The same things were measured in two ways. Each way mixes the same 12 hidden numbers, adds some noise and spreads widely along 7 directions of its own, which tell nothing about the thing.
Some things both ways: the first way, then the second way.
[-16 -32   2 -13  -7   2   3 -14   4  23  -2   9  14  31   1  -5   0  -8
  -1   1 -21   2   7  27  -8  22]
[ -2   4   4 -11  21  20 -11 -15 -10   3  21 -11  12   9 -36  11 -14  -5
 -12 -24   0   8  30 -17  -8]

[ 10  19  -4  26  -2   4 -17  13  29   2  22   3 -16   7  18  17 -16  -7
 -13 -10  -8  13   2  -9  10   0]
[-11 -12   3   7  13 -15  12  -4  15 -12   5   5   6   9   5  10  -1   1
   1  10   7  -9   5 -25  14]

[ 11 -18 -24   3 -22 -10   0   8   4   2  15  33  35   9  27 -24  22 -30
 -17  -9  -7 -19  -7  -2  10   9]
[-26  18 -10  17   0 -33  -2   6  48  17 -14  15 -28 -11   6  -9  25  13
  19  39 -38 -12 -32  22  18]

[ -7  -3 -19   6 -14  -7   8  12 -21  -7 -16  27  17  26  -6 -15  -3  -4
   6  -6 -16 -12 -14 -25 -23   5]
[  2  10   4  -2  -6  -4   5  12  21  -1  19   5  -2 -14   0  19  -8   8
  -9 -13 -16  -6   2  -9   2]

[  0  -6 -29  -1 -11  -8  -6 -35  -5  -4   3  -2   3  -8   7 -12  20 -40
  -3   2  13  -5  -2 -18  -3   6]
[-13   9   6   2  21 -36  24   9  16  -3 -28   9 -26   0  -2  -6  10   0
  -7  26  -6  -1 -15   6   3]

[-10  -1   2  13  -4   5 -23 -30  -5 -20 -16 -12 -10  -1 -20  -9   7   5
  11 -19 -14  17   6   0  -6  13]
[-20  19   3  -1  17   6 -14  -3   6   9  -7   4  -6 -12  19  -5 -19   7
   6  15 -17  31 -25  48  -4]

[-17   5   2  23 -30 -18  15  -7  -5  15 -15   3   3  -5 -11  -5   6 -11
   3 -24  -7 -20  -9   5 -28  16]
[  1  26  19  16   7  -1  20  16  -1 -23 -19 -15   5  25  13  12 -11  22
 -11 -22  20  -9   8 -15  -1]

[-15  42  19  35 -10  -4   6 -18 -31  -6 -23 -29 -16  22   1   5   1  -4
  10 -14 -20   8 -13   1 -45   6]
[ 31 -21 -22 -21   0 -33  -3  50   8   5  -9  13  -6 -10   7   2  -6  26
 -23  -2  -2  -2   6 -16  14]

[  5  20  -3  20  12   7 -12   9   6 -19 -14   2 -18   4 -24  25 -14  13
  18 -11   3  -1 -25 -39 -28  -2]
[ -6  -2   5   2  -4 -13  15 -23  18  11  18  21 -18 -24 -18   1  17   3
   5  -7 -26   0   1  -4  -2]

[  7   2   3  -1   8   1 -17 -13  20   7   8  -5   3  -4   0   7  -5  12
 -11   4  -3  24  20  10  43   7]
[  6 -18  -9 -34   8  20 -37 -15   9   9  31   3   8 -20  -9   2 -13 -14
   7   0  -9  15  18 -14 -13]

[  9  13   0  -3  -1  16   5   2   0  -4  10  -5   3 -12   6  17  -8  30
   2  -3 -23  28  18  -8  11   2]
[-19 -16 -21  10 -14 -24 -11  -1  11  17  -7  15  -7  -8 -12 -23  18 -28
  30  54   5  -2  -1  -1  21]

[  1  20   3  25 -20  14  21  13 -11  11   0  -3 -41  -5  -2  22 -28 -18
  -3  17   5   1  -9 -25 -24 -12]
[  7   8   7  -8  10 -35  36  16  24  -1 -21  17 -23 -13   0  16  19  13
 -31  -3 -35  -6 -28  15  -1]

[ -7   0  30   1 -16 -29  18  16   9   2 -29  15  13   2 -31   8  -2  20
  12 -24   5   2   3   8 -11 -14]
[ 20  -6  -4 -24 -39 -23 -10  12  23   6   1  10   9 -31  25 -18   7   3
  26  -7 -18  22 -16  27  -3]

[ -4 -11  -9  -4   9  13 -23 -34  -7  -4  15 -14 -15 -15  27   3   5 -10
  -2  26   9  27   7  23  29  -7]
[ 23 -13 -10 -21  13  -4  -7  11 -13 -19 -18   7  -3  -8  -1   0  -9   6
 -22  12  -1  25   1  17   8]

[  4 -20  -4  10 -14 -14  28  18   2  -5 -28  18  18 -16 -41  16  -3  32
  17 -19 -20  19  18  -6   7  -1]
[-17  16   4  -9   8   7  -5 -20  17  14  27   0   6  -6 -23   2   3 -20
  -5  13   5 -10  20  -6  -3]

[-16 -16  11  -7 -32   8  22 -25 -10   2 -18 -12  21  14  -8  -3  18   3
   5   3   6  -7  11  31   0  26]
[  5 -11   3  13   5   6   1   7  -2  18  -7 -13   6  18 -17 -16  11   1
 -12  10  19 -33   4 -20   3]

[  4  -8  -6  12 -10  -7   6  16  13   4  14   0  -8 -19   7  -5   0 -14
  -6   2   2  16  25   6  20 -11]
[-17   3  -2 -11  25  -3 -16  -6  -6  15  24 -19  22  10 -14  -4 -11  -5
  -8  15  -4   4  11  -2   6]

[-26 -34   0  12 -14 -25  -1 -26  -8  28  -9  24  -7  19  -3 -21  -2 -57
  -4   4 -28   8  -7  31 -37   1]
[ 17  -1   0 -11 -19 -49  10  31  10 -15  -6   8 -12  -7   7  -3   5  -2
  -8  18 -26  24 -12  37  21]

[ 10  48 -12  19  18  -5  -8   8  -6 -25  -8 -20 -23  16  -5  15 -20  25
   1   5   2  10  -6 -29   9 -18]
[-30   0  19   4  24 -22 -20 -15  11 -16  -6  -9   2  28 -12 -15  15   3
  21  11  -6   0  10 -22  22]

[ -7 -34  -5 -15   9  -6   6 -12   0   8 -14  -6  16  19 -10   3  13  -6
   6  10  13 -15   2  22   8   7]
[ 15  10  13 -11 -16  34  -8  -1 -32 -34 -37  -3  31   4  44   4  -4  -1
  -7 -23  31  35   9  35 -14]

[ -3  -3 -17 -22  15  -7  -1  17   1  -8  -1  10  19  54   9 -12   0  -3
   5  11 -10  -3   0 -15 -18   3]
[-16  10  12  24 -26   1   1 -11  -1  -1  10 -40  49  25   7  -9  19   8
  28 -22   3 -26  13 -32   5]

[  5  -4   7 -18  -5   4   7 -21 -13   0  -8  -9   4 -17 -20 -12  -1  -1
 -10  34  40 -11  -6  22  42 -17]
[ 32   0   2 -19 -27  21 -12   1   0  -8   4  23 -13 -26   9  11  -2   4
  -6 -21 -14  22   0  25 -11]

[  6  22 -18  21  -2 -14   9  35   9  10  23   9 -18   9  40  28 -18  -7
 -12   3  -8  -7  -6 -20 -14 -12]
[ 16   0  -7 -26  -7 -19  -1  16  36  12   7  15 -13 -13  -4   8   4  -1
  -3  -5 -19   0  -4   2  -7]

[ -9  16  -8  24  20  13  -7 -16   6   0   5 -25 -38  14 -10  23 -25  16
   5  14 -27  24   8  14  -8  18]
[  2  -7  -5  -3 -37   9 -29  -1  -5  18  19  19  -5 -11   6  -9   9 -26
  19  23   1  10  11  22   4]

[ 12   0  27  -3 -15  -3   3 -15   0  -4 -31   6  17 -28 -56 -12   5  -2
   8  -1  33  10   0  -8  26 -14]
[-12  -6  15  14 -11   0   5 -27 -23 -43 -42 -12  31   4  54 -25  10  -3
  32  28  16  32 -22  30   9]

[ 17  20  17   6 -25  -3  34  17  11   2 -12 -18 -16 -27 -38  24 -18  11
  -4  -4  33  -7  17 -22  23 -24]
[  5 -27   5 -19 -12  18 -14  -6  -5  19  32   0  29  -3  -4   3  -2 -30
  -2 -12  13  -2  20 -15 -12]

[  4  13  15 -21   6  18 -16 -47 -16 -11  -5 -46 -20  -5  -4 -21   6 -24
  -9  27  37  12  17   3  40 -20]
[ -6 -36   4   5  23  20   1   3   5  18  19  13  -4 -22   0  -3 -17 -24
 -36  28  13   5   0  20  -1]

[-15 -17  10 -25 -22 -18  14   9  22  16  21  -3   7 -10  32   6  14 -14
  -3   8  39 -10  20  33  18 -21]
[ 22 -33  10   4  -4 -25  28  20 -28 -24 -26 -16  28  27   2 -28  -8 -16
  -7  19  61   2  12 -14  16]

[ 10 -12  10   2   6 -11   1  32   3   7   1  25  17 -34   2  -2   5  10
   4 -23 -11   5  -2  -9  -3 -12]
[  4   5 -11  12  -7  -4  11   4  -3 -11  -3 -22  25   6  16   8  -1  17
   2  -7  -9   0   4  -6   3]

[  4  -8  28 -12   4  -6  -1  -1   0  -5 -10   6  14 -23 -16   1  -3  46
  -2  -1   0  16  12  29  38  -9]
[ 18 -50  -5   8 -24   7 -36  -6 -22 -18  -7 -28  29  30  12 -41   2 -26
  45  44  23  11   3  -3  17]

Other things, the second way, with their names:
j_203: [  3   2  -2   9 -31  -9  14   3  19  -9  -2  13   8  -8  30   5  11  -2
  15   5  12  -5   4  -1   4]
j_959: [-19  -8   7   1  31  -9 -11  -7  -3  -5   4   3  -9 -12  -8 -18 -10  -4
 -10  39  -1  16  -1  11  18]
j_841: [  3  11  11   6 -14  -2  19   3  14 -24 -17 -18  42  27  40  18   0  17
  13 -34   6  -1  -7  -3  -2]
j_606: [  7   6  -8 -27   9 -49  -4  47   5  10 -17  -1 -11   0 -13  -2  12   8
 -26  11 -20  -8  -1  -9  11]
j_886: [ -8  20   8  27  13  13  24   5  21  -4 -26 -14   4  26  24  25   8  19
 -14  -9  -9 -26 -22   4 -10]
j_874: [  2 -17 -16 -27  17 -13 -22  -3 -10 -20 -17  14   5  13  -3  15   3  -7
   6   2 -13  33  12  -3   9]
j_928: [ 24 -39 -20  29 -16 -17  33  27  12  24  -5  10 -10   8 -10  -4  10  -5
 -11  15  15 -31   2 -17   6]
j_504: [-10 -13  11  14  -5 -30   4 -10  31   7  18  11 -14  -4 -10 -14  30   9
   5  15 -33 -15  -8   3  24]
j_803: [ 12   4  -2   8 -20 -14  18  25  15  -5 -16  -4  13   4  25  12  13  20
  -6 -15  -5 -18  -7  -9   2]
j_810: [ -3 -27 -17  21 -11  17   5   7   7  30  36   8   9 -34 -22  12   7  -1
 -32 -15 -24 -11  20  -5   5]
j_642: [ 22 -26 -13 -28   9   9 -19  11 -14  15  21  -5  14 -13  -7   7 -14  -1
 -18 -11 -11   7  10 -17 -12]
j_415: [  2   0   5   3   9  44 -23 -39 -14  -9  30 -27  37  21 -22  -8 -18  -3
  11  -1  26   0  26 -13   4]
j_67: [  4  -9  31   8  23  -5  25  30   9  12  28 -21  -4  18  16  16 -28   6
 -32 -10  20 -40   5 -50 -21]
j_341: [ -1   6   0  36 -20  32   3   5  13   5 -10   4  -2   4  18   9   0   2
   5   3   6 -12 -11  16   0]
j_582: [-14  -8  17 -13  12  27 -27  -9   2   7  23  -7   9   3  -6   0 -16 -33
  -1   7  14   8  16  -3 -13]
j_782: [ 20 -18   0 -17  10  21  -9  10   1   4  20  12 -25 -34 -11   2 -34 -14
 -21  12   4  16   5   4 -16]
j_339: [-15  -9   7  33 -29  32 -19 -36  -9   0  15  -8  20  14   2 -27   0 -36
  44  40  27   9   3  28  13]
j_694: [ 11  -7  -3   4  14 -11  23  27   5  -6 -14  -1  13  26 -14  22  12  15
 -42 -22  18 -34  25 -40  12]
j_687: [ -6  29  -7 -18 -15   6 -22 -31   1   5 -13   5  -1 -28   1 -12  15   7
  35  -9 -46  42 -19  49 -15]
j_617: [-11 -27 -10  -3   0  -8  -2 -19  -1  28  20 -10  33   2 -27 -16   8 -24
  15   1  -5   6  10  -5   1]
j_624: [  7   7   8  -2   2  19  -6 -25   3   0  -4 -12   7   5 -10 -12  -2   3
  18 -18  -7  19   1  17 -18]
j_985: [ -8   0   7  -4  10 -32   2   0 -12   0 -28  -4   9   8   2 -31   1   3
  16  14  -3  31 -22  32  10]
j_321: [-13  -9   7  56 -31  30  23 -10  16  10   5  -9  27   8  44   4  15   5
  14  -4  19 -33  -1  -4  -4]
j_93: [-24  11  10  28   7 -33   6  17   9  -3  -2 -20  13  42 -17  -1  23  14
  -6   9   0 -37  15 -32  37]
j_542: [ 11  -9  23  -3 -34   0  15   2  16 -15  16   6   9 -24  33   7   2 -16
   0 -13  -1   8   1  11 -10]
j_530: [ -8 -54   7  17  26  17  -3  -7 -16  -7  23 -14  20  23 -43  -1 -18 -30
 -10  -1  30  -5  39 -50  11]
j_572: [-23   6 -16  23 -24  13 -22 -12  40  28  40  11  12 -41  -3 -10  17  14
   9  19 -27 -19   2  13  29]
j_50: [ -1 -26   7  32 -24  27  -2  -4  -4  28  22 -18  20  12  -5 -28  -2 -32
  12  25  37 -23   9   0  -2]
j_62: [ -1 -23   3  23 -23 -33   8   9  12   2 -14  13 -14   7   0 -28  36  -3
  18  39  18 -38   2 -32  27]
j_72: [-10 -29  20   0  26  -3 -18 -16 -19 -19 -23  -5  -7  35  -7 -21  -8 -23
  30  18  20  22   4 -14  -1]
j_732: [-10  18   6 -23  26 -37  -8  -1   3 -14 -33  16 -29   5 -24  -9   1   8
  15  -3 -18  41   0  13   3]
j_807: [ 20  -9  -4 -15 -12   2  -4  -6  25  28  26   6  -9 -23 -11  -9   2   2
   4 -12 -27   3  -5  15 -18]
j_736: [ 18  -9   3   9  10  27   5   6 -21  -6   4 -27  21  23 -15   1 -20  -2
 -20  -6  37 -14  25 -25  -5]
j_978: [ 12   5   1 -20   0 -23   6  16 -17 -30 -33   2  -3  -4  44   3 -13   4
   6   9   7  36  -7  12 -10]
j_798: [ 17 -36  -7  -4   2  -4   2  18  11  33  48  14 -16 -30 -36  -2 -20  -9
 -23   9  -1 -20  10 -31   3]
j_437: [ 19   4 -11  -5 -27  21  -6   0  -2 -13   5  18  12   2  27  23 -25  -8
  16 -11  17  32   9  26  -4]
j_373: [ 15 -43  -3  25 -27 -18  30  32   1  13  -6   2   2   6  31  -7 -14 -24
  17  26  32 -15 -18 -17  -6]
j_851: [ -6  -1   4  -3   1  -6 -21  -2  -3 -11 -11   3   1  12   2  -7  12   7
  15   0  -1   7  14 -10  11]
j_315: [ 24  -7   5   2  -5  -1  14  34   9   9   1 -29  23  18 -10   1  -1   8
 -29 -19   8 -32   4 -20  -2]
j_186: [ 47 -25  -9 -16 -57  18 -20  24  -5 -25 -32   1  24   2  63   1  20   0
  15  -9  16   5   3   6 -10]
j_45: [-28  11  23   1   2   5 -26 -33  35  12  34  -2   1 -22 -19 -19  11  13
  26 -15 -41   3  -7   4   6]
j_870: [-12  22  10  10  10  -3  25  11  20 -14 -20   3   7  -5  33  18  -1  15
 -22  -4   4  -4 -10  13   0]
j_371: [  8   6   6  14   4 -13  43  27  16  -9 -34  12 -19  -5  24  11  -3  -4
 -32  25  21 -12 -19  14  -4]
j_832: [-31  24   3  26  -7  -5  30 -15  35  44  10  13 -11 -31  -3  -6  17  -3
   1   7 -26  -8 -24  37 -11]
j_935: [-15  29  11  10  17  49  10 -21   2  -8  -1  -9  23  18  -3  33  -8  -8
 -21 -26  30 -12  29 -14 -20]
j_458: [ 12  10 -16   1 -12 -12   5  22  21   4  31  16 -16 -35  -5   8 -10  11
 -26  28  -5 -12  11   2  21]
j_656: [  0  10  13  13  11  46   0 -13 -18  12  20 -31  21  13 -10   3 -25  -4
 -14  -8  21 -13   9  -7 -19]
j_557: [  0 -14   1 -15  33 -91  26  55  14 -22 -38  10 -14  21  -4   6  20  25
 -35  14 -13 -16  -6 -37  39]
j_64: [  6   5 -13 -13  14   1 -11 -10  10   8  25  18 -33 -23 -30   7 -17   0
  -1  15 -17  13  12  -3  -3]
j_311: [ 16   1 -17 -16  -2 -10   3  22   6 -15 -31  18  -4 -12  30   6 -10   6
  -7  20  15  18  -9  17   3]
j_242: [-21 -25   0  33   3   4  22 -11  27  12  22  18 -11 -23  -8   7   8 -17
 -13  21  -8 -14   3  -1  10]
j_303: [ 53 -17 -29 -69 -29  38 -30   9  18   8  43  45  12 -69  47  31 -52 -10
  -8 -19  -2  63  -1  55 -29]
j_284: [ 10 -20  10   3  -7 -18   0  -3   2 -30 -11 -13  17  25  36  -8  -2   4
  28  15  -2  12 -19   3  11]
j_681: [ 21 -23 -24 -30 -21 -20 -35  35  11  -7  -1  34 -22 -33  12   1  -1   0
   3  14 -14  28  15   6  14]
j_819: [ 11  -3  -2 -15  51 -14   5  21 -20   3   9 -33   9  16 -33   1 -32  21
 -40  -7   0  -2  14 -31  -1]
j_464: [  5 -13   2  15 -34  -1   3  37  23  18  11   4  15  -8  12  -2   5  -4
  -9  -1  24 -35  10 -20  12]
j_564: [ -1  -6   5   7   2 -28   1  18  13 -11 -33 -12   1  12  25 -15  13  17
  12  15 -19   2 -29  11  11]
j_115: [  0 -21  -7  22  -5  -2  26  14  35  40  32  27 -26 -35   0  12  -4   2
 -18   8  -9 -32  -8 -15  -7]
j_684: [ 42 -21  -8   2 -38  12  29  21   3   8  14  19  -2 -19  20  15 -13 -16
 -17   4  29 -13   4   0 -14]
j_501: [  7  13  -4   3 -31   0   5 -12  39  13  35   4   8  -9   7   7  -3   8
  30 -13 -14  -5  -1   3  -4]
j_129: [  4   7   5 -17  32 -13   4  20   3   8   9 -19  12   7  -5  11 -13  30
 -31 -33 -10  -7  15 -28  -9]
j_699: [ 22  -8  -3  -5 -12 -20   1  28 -10 -11 -11  -3   1   6  10  -1  -4  11
  -2   7   8  -6  -2 -19   9]
j_988: [ -3 -11  -3 -17  22   4 -16 -10 -27  -5   6  -9  12  -1 -12   0  -8  -2
  -6  -3  -1  16  21 -20  -5]
j_328: [ 28 -24  -5  -5 -28 -18   5  18  12  14  27  13  -9 -38  -9  -8   8  11
 -11   1 -19 -19  -2 -18  10]
j_9: [ -8  16 -13 -11 -11 -20   3   2  12 -14 -37  27  -5  -5  20  11  16  -2
  19   4  -2  22  -1  13   2]
j_725: [-18  24 -25 -16  32 -33  18 -22   8 -10 -45  11  -5  -9 -13   8  15  20
  10  -7 -36  39  -9  16  -4]
j_327: [ 14   8   5  -9  -7  27  -7   1 -13 -19  -3  -3  16 -12  24   4 -21   3
  -8  -5  25  18  12  10  -9]
j_254: [  0 -20  -8 -10   0   2 -31 -16   4   4  18  20 -10 -13 -20 -16  -7 -16
  19  26  -5  27   8  17  16]
j_370: [-25  18  13  38   3  26   1 -10  14   0 -26 -11   0  16  15  -2  14   0
   5  13  -3  -9 -16  27  -1]
j_113: [ -3 -18  -2  21   0  12  12  -9   9  18   5   2   6  13 -10   3  13 -13
  -7   2   2 -13   5   4  -2]
j_443: [  0  10 -13 -11 -21  20   2   6  17  26 -12  28   6 -43  34   8  -2  -5
  -6  -8  -9  27 -23  60 -20]
j_240: [  2   2   7  -1   8  27  -3 -25 -17  -4  -2  -9  10  11 -13  -2  -4 -13
   0  -7  10  18  15  12 -15]
j_637: [ 11 -12  -5  19 -53  18   7  19  58  66  64  24 -21 -56   5   2   8 -13
  -9   8 -18 -50  -8   5 -14]

Some of these things the first way, each followed by its name:
[  7 -12   1  -5 -30  -9  18 -23  -7   9   1   7  30 -13   4 -22  24 -31
 -16   6  11  -1   4  16  27   0] -> j_311
[  3   6  -3  17  13  -1  -2  49   1 -21  -3  17  -1  -4   3  23 -13  52
  11 -13 -12   1 -12  -7   1 -12] -> j_254
[ 16  17 -31   9  20  23  -5  -9  -7 -21   6 -22 -22  -4   5  41 -17  25
   6   3 -18  24   5 -41   6   1] -> j_935
[ 15 -18 -27  -2  21  15 -24 -31  -2 -12   5   6   5  40   6   4  -2 -16
 -13   8 -30  11 -10 -10   4  15] -> j_874
[  0  -7   0 -21 -12   3  13 -26 -33  -8 -29   0  28  23 -21 -33  18 -20
   2  15   7 -10  -6 -11 -12   8] -> j_642
[-12   5  10  25 -18   4   1 -10   0  11 -14   1  -9  23  -8  18  -7  -9
   5 -20 -31   7  -5   0 -37  19] -> j_803
[  3  25 -20   7  35  -5 -20  -5 -15   4  14 -14  -5  10  35  -2   0  -2
  -6   7 -17   6 -11  -2   2  -5] -> j_681
[-14   6  12  41 -28 -11   4   0  -1  23   7   6  -8 -63   0   0   0  -7
   6 -15 -13  38  13  24  19  -9] -> j_458
[ 11  32  -1  28 -18   7  20 -17  -7  11  -9 -11 -11  10 -20  23 -13 -15
  -8  -6 -28  13  -9 -26 -25  13] -> j_9
[ -8  12 -17  17  18 -16  -2  11  -2  16  -2   9  -7  21   3  -8  -5 -21
   4  -4 -26 -10 -14 -15 -48  19] -> j_978
[  2   8  -3  -3  -7  -7  24  19 -26   1 -20   7  13  44  -8 -25  -1 -22
   0  12  -8 -14  -9 -16 -26  -6] -> j_870
[  0  14   4  22  15  -4 -10  32  11  -9   0   8 -20  24   0  12 -21   5
   3   6   7  -5 -17  -1  -5 -18] -> j_504
[ 13  36   0  26 -23  -3  17  20  20  10  22 -14  -5 -39  14  21   1   5
  -8   2  41 -15   3  -1  34 -11] -> j_62
[-18 -23 -15  -5 -12  -1  -3 -18 -11 -14 -17  17  28  18  -8 -14  16   8
  16  -8 -16  -1  -2   9 -12  27] -> j_699
[ 13  33  20   0   6  10  -9  -7  10  11  16 -21  -7  32  11 -15   1 -35
 -24  11  16 -16 -14  -2  -2   4] -> j_321
[ 12  19   5  19 -33  13  24 -16 -29   1 -17  -7  -8   2 -19  -7  -5 -25
 -18   6  -5 -13 -13 -21 -15   7] -> j_886
[ 11 -28  -8 -40  19   4  -7 -26   6 -10  10 -10  11 -23   3 -11  17   1
 -11  30  35   0   9  19  49 -15] -> j_240
[-20 -20 -30  19  -6 -17  22  26 -19   1 -18  10   4  10   7  18   3  13
  26 -22 -43   1   7 -14 -51  19] -> j_606
[  6  35   8   0  27  -7  10  55  -3  -6  11  -4 -26  13  25  17 -25  23
   1  19  12 -13 -15  -9 -20 -27] -> j_807
[ 11  28 -27  18  12   5 -13  -9  -6 -24  14  -1 -26  20  16  11 -16  -8
 -11  12 -18   7 -24 -19 -12  -8] -> j_437
[  1  -8 -14   5  -1  -3   0   8 -12  -3  -4  29  23 -11  -3 -15   8  10
   5  -1 -17  -4 -15  -2  -6  12] -> j_64
[  6  -1  -7 -31  -9  15  20  11  -9   9  19  -8  10  49  35 -15   4 -45
 -18  33  16 -27  -3  -6 -13  -5] -> j_443
[ -9   2   9   1 -15  -3  10  42  -2   3  -5  21  14 -20  -2   3   0  22
  17  -5  24 -14  -9  -4   2 -14] -> j_328
[-15 -44 -35 -34  10 -12  -7   0 -22 -35 -15  16  30  17  22  -1  25  24
  25 -11  -7  -3   5 -11  -9  -4] -> j_315
[-18 -13  30 -27 -22  12   1  -2   7   9  -1   3  19   4  -5 -23   4  20
   0   2  11  -4  18  40  21  12] -> j_798
[-14   5  19  -1 -20  -2  20   4   0  10  -4 -12  -4  -4   1   6   2   7
   2  -4   9 -12   9  13 -13   4] -> j_50
[  5  -9  17 -45   3  10   1 -13  11  -5  15 -21   1   1   3 -23   9 -19
  -7  23  31   4  22  12  21 -15] -> j_832
[ -1 -10  27 -18 -15   8  18 -25 -10  19 -14   4   8   0 -28 -13  -5 -12
  -6  25   4  10   1  19   4   6] -> j_687
[ 13  -2  29  -7 -11 -13  11  -6   4  -6 -18  10  17  12 -30 -24  -3  -2
 -17  13   9  14   4  27  37 -24] -> j_303
[ 16  -7  -1  -3 -23 -17  14  11  14  -1   0  25  19  32   0 -11   4 -32
 -20  -7  12 -23 -10 -14   1 -14] -> j_841
[  4  15 -16   9   2  13 -16 -21   7 -12  20  -9 -24  -7  15  13 -13  -4
  -5  21   4  21   0  -5  17  -7] -> j_339
[-16 -14  -1   0 -10  24 -10 -28 -15   2  -7   8  12  42   6  -5   0   2
  -4  -2 -38  -7 -12  16 -24  42] -> j_341
[  2   8   0   8 -12 -19  -6  -8  17  -5   7  24   8  25  -3 -12  -2 -16
 -12  -5  -6   4 -11   7  -2  -4] -> j_501
[ -5   7  -7  13   6   8   4  32 -13 -21 -12  21   4  36   3  15 -21  39
  17  13 -25  18 -10   1 -14   1] -> j_415
[  0 -13  -2 -24  -4  -4   5 -14  14  23   8 -11   1  11  -2 -16  -8  -6
 -21  23  10  -1  33  27  44   8] -> j_582
[-13  -5 -12  20  -7  -3 -15 -17   7 -11  -4  -9 -13  26   6   9   3 -14
   5 -12 -20  19  13   4  -8   7] -> j_557
